The rows of a group lie close to one hidden flat surface of 8 dimensions, which passes through zero. Surfaces can cross.
Some rows, each with its group after it:
[ -7.9 -47.7  22.7  28.2  18.8 -14.8 -20.3  -5.2  19.2   2.0  14.3 -16.3
  12.3]
fep
[  1.4 -16.2   5.9  60.5  -2.4   4.5   3.4   5.4   2.1 -26.6  28.1   3.4
   4.8]
nizur
[  6.2  15.4  -3.7  10.2  22.6  -4.4   0.9 -15.9  21.1 -27.3  18.4 -10.8
 -12.6]
tobep
[-17.6  25.7 -18.3  -8.8 -69.3  21.3 -29.0  10.9  10.9  16.2 -11.3  29.5
 -45.3]
nizur
[-11.6   1.4  -8.1 -22.1   5.7 -10.3  22.4   6.7   7.3  -4.4  16.2  -8.6
  20.1]
tobep
[ -4.0  -2.7 -19.8  -0.7  -5.9 -16.9  -1.9   7.2  46.9  21.0  -2.3 -11.6
  62.8]
bes
[-11.0   6.1   8.1  27.5 -37.1  21.4 -17.7  18.6 -10.2   3.6 -47.4 -24.1
 -33.8]
fep
[ -7.8  17.9   3.3 -10.0   6.8 -29.1  22.1  14.4  20.6 -12.3  11.9  -2.0
  -6.7]
bes
[  1.1  34.4  -4.5   1.9   9.3  -2.9   6.0  28.8  27.6  -4.3 -16.5  -9.7
 -12.5]
tobep
[ 20.1  19.4  -5.4  16.8  -5.5  19.6 -16.8  10.3   7.0  11.1 -22.6  13.6
 -13.7]
gefev
[ 12.2 -43.7   2.8 -53.6  -5.6   9.0   9.9 -19.5 -74.0  47.4  -1.7  48.4
   8.1]
gefev
[-18.9 -31.6 -19.3   0.7 -40.9  -9.3  -3.3  14.1   9.2  45.8   8.9 -10.4
  55.7]
bes
[  6.3 -16.0  -5.7 -26.7 -25.4  -3.4  12.8 -11.1 -24.2  11.8  -6.0  46.1
  -6.3]
fep
[ 21.8  25.5 -17.2  16.4  -1.2  39.0  -2.6  18.7   3.4  -1.6 -52.8   3.1
 -12.5]
nizur
[-22.6 -16.2  14.1   6.0  -9.0 -19.4  -8.1 -10.1   1.6  -7.1  37.3   2.2
  26.0]
nizur
[ -7.4  -3.4  12.1  14.5 -11.2 -31.8  30.7   5.6  11.1 -38.7  25.9  41.5
   0.6]
bes
[ 31.8   5.5  17.8  48.9  14.8 -40.8   6.0  12.2  24.3  -3.2 -10.0  -7.3
 -11.6]
gefev
[-38.6  28.9   4.2  27.0 -50.6 -46.0  11.9  20.0  55.5 -43.3   7.9 -33.5
 -41.2]
bes
[ -3.9 -17.8  -7.3  -4.9 -18.6  -7.9  -4.7 -23.0  10.3  -3.2  27.5  40.8
  29.9]
fep
[ 15.2 -20.8   1.1  23.1 -15.0 -12.9  -3.0  14.1  -1.3  42.6 -25.1 -30.3
 -32.9]
bes
[ 18.2  11.3  -8.6  15.2  -0.1   8.5 -23.5  -8.7  17.5  13.9 -25.3 -13.5
   0.2]
gefev
[-40.8 -22.9  -6.8  -6.9 -46.7  17.8  -2.5 -12.5 -23.2 -16.8  48.8  43.8
  27.3]
tobep
[-4.7  4.1  5.6 14.3 -7.1 -9.7  2.5 21.8  6.4  5.2 -3.4  1.7 12.0]
tobep
[ -7.4   5.4  -5.8  30.1   6.1   5.9 -24.0 -13.2  30.1 -19.8  16.1 -22.3
  28.8]
gefev
[  1.6 -25.7 -21.3  13.8 -38.3  19.2  35.5 -11.8 -58.4 -16.1  36.6  29.2
 -19.3]
fep
[ -2.5  20.0  -2.2 -25.5  15.3  -4.4  -3.0  -1.9  20.9   4.5 -21.7 -40.7
 -15.6]
bes
[ -9.7 -16.0  -7.4  14.1  -9.0 -12.3   7.4  -6.9   2.9  -7.7  49.7  -1.1
   8.3]
nizur
[  1.7  10.8 -33.6   6.4  -4.0  24.3  22.1  17.1   1.2  -7.4  22.0   7.5
  18.6]
nizur
[  6.8  18.5 -13.5  27.8  14.0  14.5   5.1   3.4  -0.1 -19.6  16.8 -28.3
 -10.3]
fep
[  6.5 -11.0 -20.5  35.7 -33.5   7.2   9.3 -31.1  15.8 -35.1 -39.9 -19.5
  -0.1]
nizur
[  6.3 -29.7   1.0  20.2   2.0   1.5 -10.9 -19.0  11.6  -1.0  15.5   5.7
   5.1]
fep
[ -9.1 -21.0  -3.2 -36.5  -3.8   7.1   4.4 -23.2 -16.3  -2.2 -12.5  17.0
  22.9]
bes
[ 11.6  -3.0  -1.1  20.9  -4.7  14.2 -30.6 -12.9  -5.9  14.8   1.9   2.9
  24.0]
tobep
[-18.0  -5.2   2.3 -18.1   4.0  -0.3  20.9  19.4 -10.8 -11.4  16.2  14.0
   3.5]
gefev
[ 21.6 -37.0  12.8  40.4  13.9   4.1  -9.7   7.0  -1.2  19.4 -31.3 -16.6
   5.7]
gefev
[-18.5  12.6   4.6 -27.9  -6.1 -29.7 -12.3 -20.9  27.0  -3.6   5.4 -13.8
  13.5]
nizur
[ 17.2  -6.0  25.8  24.6  19.5   3.0  -7.0   4.8 -14.5  -4.3 -44.6  -0.4
 -17.8]
nizur
[-11.9  16.6 -36.6   9.8 -13.0  20.7  -7.7  -6.5  45.0 -13.9  -2.4 -46.1
  19.6]
tobep
[  6.3   1.2 -16.7   1.9 -30.1  31.2 -15.9  -7.4  -4.0  11.5 -26.3  17.4
 -16.7]
fep
[ 22.2 -11.5 -12.9  -4.1  -2.9   1.4  11.8 -30.6 -16.7  -5.0   3.7  14.6
 -14.4]
fep
[  9.5 -22.4  14.7  -0.1  15.6   5.9  18.9  22.8 -26.7   3.6 -17.3  20.5
 -34.9]
gefev
[ 13.1   4.6  -0.1  35.4 -17.6  18.6 -19.3   4.1  -1.6  -2.7   9.6  39.3
   5.1]
gefev
[ 14.0  -4.0   9.0  22.7   6.6  -7.3 -13.3 -19.8 -14.6  -1.1  30.0  18.9
  19.1]
tobep
[ 21.5 -26.1  -4.6  30.2   4.5  16.0 -21.3 -27.1   7.9   1.0 -19.9   3.0
  13.5]
bes
[ 26.4  12.5 -21.1  13.8  10.7   6.8  -6.8 -29.5  11.3  -3.9  15.1 -12.5
   4.7]
tobep
[  8.1  14.7  -3.4 -20.5  16.8  20.0 -20.0  -2.7  -4.7  19.6  -3.1   7.3
  13.8]
tobep
[-35.1  47.5  -5.8  18.5 -59.0  -3.6   7.3  47.1  17.7 -25.2  15.0  14.4
 -47.6]
bes
[-24.3 -24.6  13.4  17.2  37.3 -10.9  21.9  32.3  18.2 -19.0  28.5 -25.8
  47.1]
gefev
[  3.6  21.6   8.5 -17.7   3.2 -22.9 -14.0 -13.7  24.6   5.2  -5.9 -12.7
 -34.0]
nizur
[ 42.5  25.6  -5.1 -46.7  38.3   2.7   7.7   5.8   9.5  27.7 -34.9  37.9
 -39.6]
fep

New rows, each followed by its group:
[  4.4 -12.3   4.8  -6.2 -12.8 -16.7  30.5  -7.8 -14.4 -14.5 -24.1  14.0
 -17.9]
nizur
[ -1.5 -13.5  -1.3  14.8 -10.0  -9.0  11.1 -13.1   3.2 -20.8  13.8  -2.8
 -11.0]
tobep
[ -6.0  10.7  -9.7 -16.5  24.4  23.3 -32.4 -11.4   5.1  24.8  -1.7 -63.0
  25.7]
bes
[  0.7 -35.6   4.9  53.0 -34.9  -9.5   8.0 -27.7  -2.9 -33.9  -2.6  -6.6
 -21.4]
nizur
[ 10.0  16.6 -11.5  37.3  30.3  40.6   0.9  40.5  -2.8  -2.7  26.4   7.4
  32.1]
nizur
[ 37.7  30.7 -10.9   7.1  47.2  19.8  10.6  21.1  15.1  -1.9   1.1  -1.7
 -46.0]
fep
[-26.6 -14.0   6.5   8.3 -29.0  -2.2   4.1  -0.5 -12.1 -17.8   0.0  19.9
  38.5]
nizur
[-35.6  16.0  12.7 -11.1 -73.0 -31.1   4.0  -6.3 -19.3 -17.0 -19.9  11.4
  18.6]
fep
[-13.3  17.5  19.3   5.8  36.4 -31.6  10.8  10.3  12.7 -20.7  22.6 -50.2
  23.3]
fep
[-34.8  14.7  22.8 -11.0   7.0   1.5 -19.7  45.0  20.3   5.9 -15.6  -6.4
  21.7]
tobep
[ 19.5 -16.5  -5.5  -8.1  26.8  31.4 -18.9  -1.7  -3.0  32.7 -31.8 -21.2
 -19.7]
fep
[-16.1  35.2 -12.5  15.1 -50.9   1.0  -9.2  12.0  21.9 -23.3   8.5  46.7
   7.4]
fep
[ -5.8  -5.9 -15.9 -33.0 -39.3 -13.6  47.4  -2.4 -20.5  -7.8 -11.4  28.5
 -15.2]
nizur
[ -5.9  40.7 -25.7   8.7  -8.1  35.1 -17.0  28.6  27.0  -3.4  13.6  19.2
  12.6]
fep
[-47.7  -2.4 -11.2 -12.6 -60.5 -45.2  18.6  -8.0  17.5  -8.2  15.5 -38.3
  35.5]
gefev
[-34.8 -37.1   3.5 -17.6 -22.8   1.9  11.3  -7.0 -15.2 -14.2   4.8   0.7
  -7.1]
tobep
[-15.8  17.8  -2.0   2.7 -12.2  23.4 -15.0  11.6 -22.6  -0.3  14.3  -8.6
 -17.6]
bes
[ 40.8  25.1  -9.8  -9.7  38.0 -20.8  14.9 -50.3   2.1 -18.7  -5.0 -35.8
  -9.5]
fep
[ 22.9   0.2  -9.6  13.1  36.7   8.5  25.9   3.2  -2.4 -12.7  -5.4 -16.4
  18.2]
nizur
[  3.4 -40.9 -19.7 -17.6 -32.8  -6.1  39.4 -12.6 -38.1  14.4  26.2  17.3
 -40.4]
nizur
[ 16.7  27.9  -3.7  -5.9  36.6  -1.7  11.2  -0.2  23.4 -14.5 -27.2 -22.5
  14.4]
nizur
[-17.8   4.1  28.3   8.2  21.3 -19.8 -29.1   1.7  22.3   6.9 -33.5 -77.5
  26.3]
fep
[-13.7 -38.2  14.3  -2.4   7.2 -23.2  -8.3 -15.5 -11.5  19.4  72.1  -7.9
   5.0]
nizur
[ 11.1  -6.6  -0.5  37.7 -25.4 -16.8 -20.3 -28.2  11.7  -2.7  13.0   1.7
  10.5]
gefev
[  9.4 -39.4  31.2  -7.1  18.0  -8.7   4.7 -14.0 -41.3  11.8 -51.1  -3.0
   1.8]
nizur
[  4.5   4.1  -6.1   2.5   7.8   9.7 -10.1 -14.6  10.1  -9.7  -0.8 -12.0
  -8.3]
tobep
[  7.0 -43.5  -4.4 -13.4  16.0  -6.4  17.1 -17.0 -14.6   9.0  39.7  28.8
  16.2]
fep
[ 19.5 -47.3  -2.2  45.7 -10.4   2.7   5.8 -39.3 -23.1 -21.3  12.9 -11.8
 -29.2]
fep
[  6.7 -46.4  -0.1 -10.3  13.8 -15.1  27.3 -19.0 -32.0  10.2  24.1 -12.0
   2.7]
nizur
[-1.3 -9.8  2.4  4.6  0.7  6.3 -2.5  7.0 -3.6  5.0 -5.3 -5.3 -5.6]
fep
[-16.1 -19.3  -0.3 -56.2  -6.3 -45.1  27.6 -36.2  -2.0   0.3  13.2 -11.5
  23.7]
nizur
[-24.6   5.6  36.4 -22.0 -25.4 -59.0 -11.3 -17.3  13.6  -1.1 -32.0  -7.7
  32.9]
fep
[  0.5 -10.2 -38.7  -0.1 -30.2  32.3  20.4 -38.1 -54.6  -7.6  16.4 -23.2
  13.5]
fep
[ 12.3  -1.6   6.9 -18.8  13.8  -1.3   6.0  13.3  -5.6  23.1 -44.8 -13.5
 -27.8]
tobep
[-17.4  -5.5  -2.5 -49.2  -9.3 -21.3  51.3   6.5 -28.1  -5.8   1.0  32.6
  32.9]
nizur
[  1.8  13.4 -18.1  21.0  33.0  21.9  20.0  21.6   6.1 -20.6  60.9 -11.6
   9.0]
fep
[ 11.4  10.1 -30.7 -31.1   8.8  15.1  -5.8   5.5   4.2  43.2  41.7 -13.1
 -32.5]
nizur
[-23.0   3.7 -10.9 -40.3 -25.7   7.2  -0.1  11.2  -6.3  18.3   8.2  34.3
  44.1]
fep
[ 11.6  17.3  -6.3  21.5 -28.7 -32.9 -18.4 -23.9  16.0  11.0  33.9  18.5
  52.0]
gefev
[ -0.8 -35.5   5.2  -7.6  21.9  -5.7  30.1  58.5 -11.5  48.3 -24.5  -1.7
  52.4]
gefev
[ 32.0 -10.7  -3.9  34.3  -4.9  15.8 -34.4 -19.4  -3.6  33.3 -45.1 -30.5
  -2.8]
tobep
[  1.6   2.8  14.5   9.4  25.2   4.0  -2.9 -12.3 -22.9 -21.7  26.4  -5.2
 -13.5]
bes
[-18.1  -3.8  33.3 -12.2  25.8 -35.2  30.2  19.1   7.6 -32.3   9.2   2.3
 -37.6]
tobep
[  8.9  24.8  14.3 -19.5  55.0 -19.6   9.7  22.2  24.1   2.7   9.4  -7.8
  -2.1]
fep
[-13.4   6.7  -1.3   6.9 -30.1 -13.0  16.6  27.5  -1.7  -1.8  18.6  21.2
  -6.4]
bes
[-6.4 -2.3 -9.9 -7.8 -3.2 -6.3  8.7  3.4 -1.2  9.6 15.2 -4.4 34.1]
tobep
[-25.4 -27.8  -4.9 -31.0 -20.0  31.9  21.7  29.1 -42.9   8.2 -12.2  32.6
 -18.7]
gefev
[ -6.3 -40.9   0.4  -2.5   1.2  35.5 -33.3 -70.1 -20.0 -22.9 -26.2 -24.7
  10.7]
bes
[-11.5  16.3  39.8  -6.3 -17.9 -58.7  30.8  10.8 -27.4 -22.0 -29.8 -10.2
 -34.3]
fep
[-19.8   5.5 -11.2  -8.4 -20.2  24.4 -10.2  -1.7  -2.9  -9.0   9.0   9.7
   5.5]
gefev
[-14.1  11.1  -3.5   6.8 -33.8 -14.1  10.3   4.6  11.0 -20.0  26.2  23.0
 -15.3]
nizur
[-18.5  -8.4  -0.6  17.3 -18.7  -3.2   5.6  -7.2 -12.9 -15.0  22.6 -18.3
  19.7]
fep
[ 12.2  -0.4 -25.1   9.7  -4.3  10.2  14.4   0.8   3.0   0.8  23.6  -3.1
 -28.5]
nizur
[  7.1  28.0  -5.4 -39.9  -8.3 -27.5 -20.0 -50.3  24.9   3.6 -33.4 -10.7
  42.9]
fep
[-14.6   9.1   6.6 -16.2   7.2  22.9 -27.0  17.1  -5.5  20.6 -12.5   5.0
  41.4]
nizur
[  5.9   2.6  -9.7 -19.8  -6.6   7.3   1.5   0.2   3.4   9.8   2.0  40.4
   0.6]
fep
[ 13.6  19.4 -38.1   1.2  -6.9  10.6   1.1 -27.5  38.0 -10.1 -19.2 -40.7
  -5.4]
nizur
[  2.9   1.8 -15.6 -29.4 -10.6 -22.5 -15.7 -45.1  32.5  14.5   0.7 -42.7
 -36.1]
nizur
[ 32.2 -22.1   9.9   1.8  36.0  -1.4   2.3 -16.8 -14.6  14.3 -35.9 -28.0
 -28.5]
nizur
[25.1 12.4 -2.6 21.5 57.7  2.3 22.2 25.9  4.7 -8.6 42.5 -5.2  6.1]
nizur
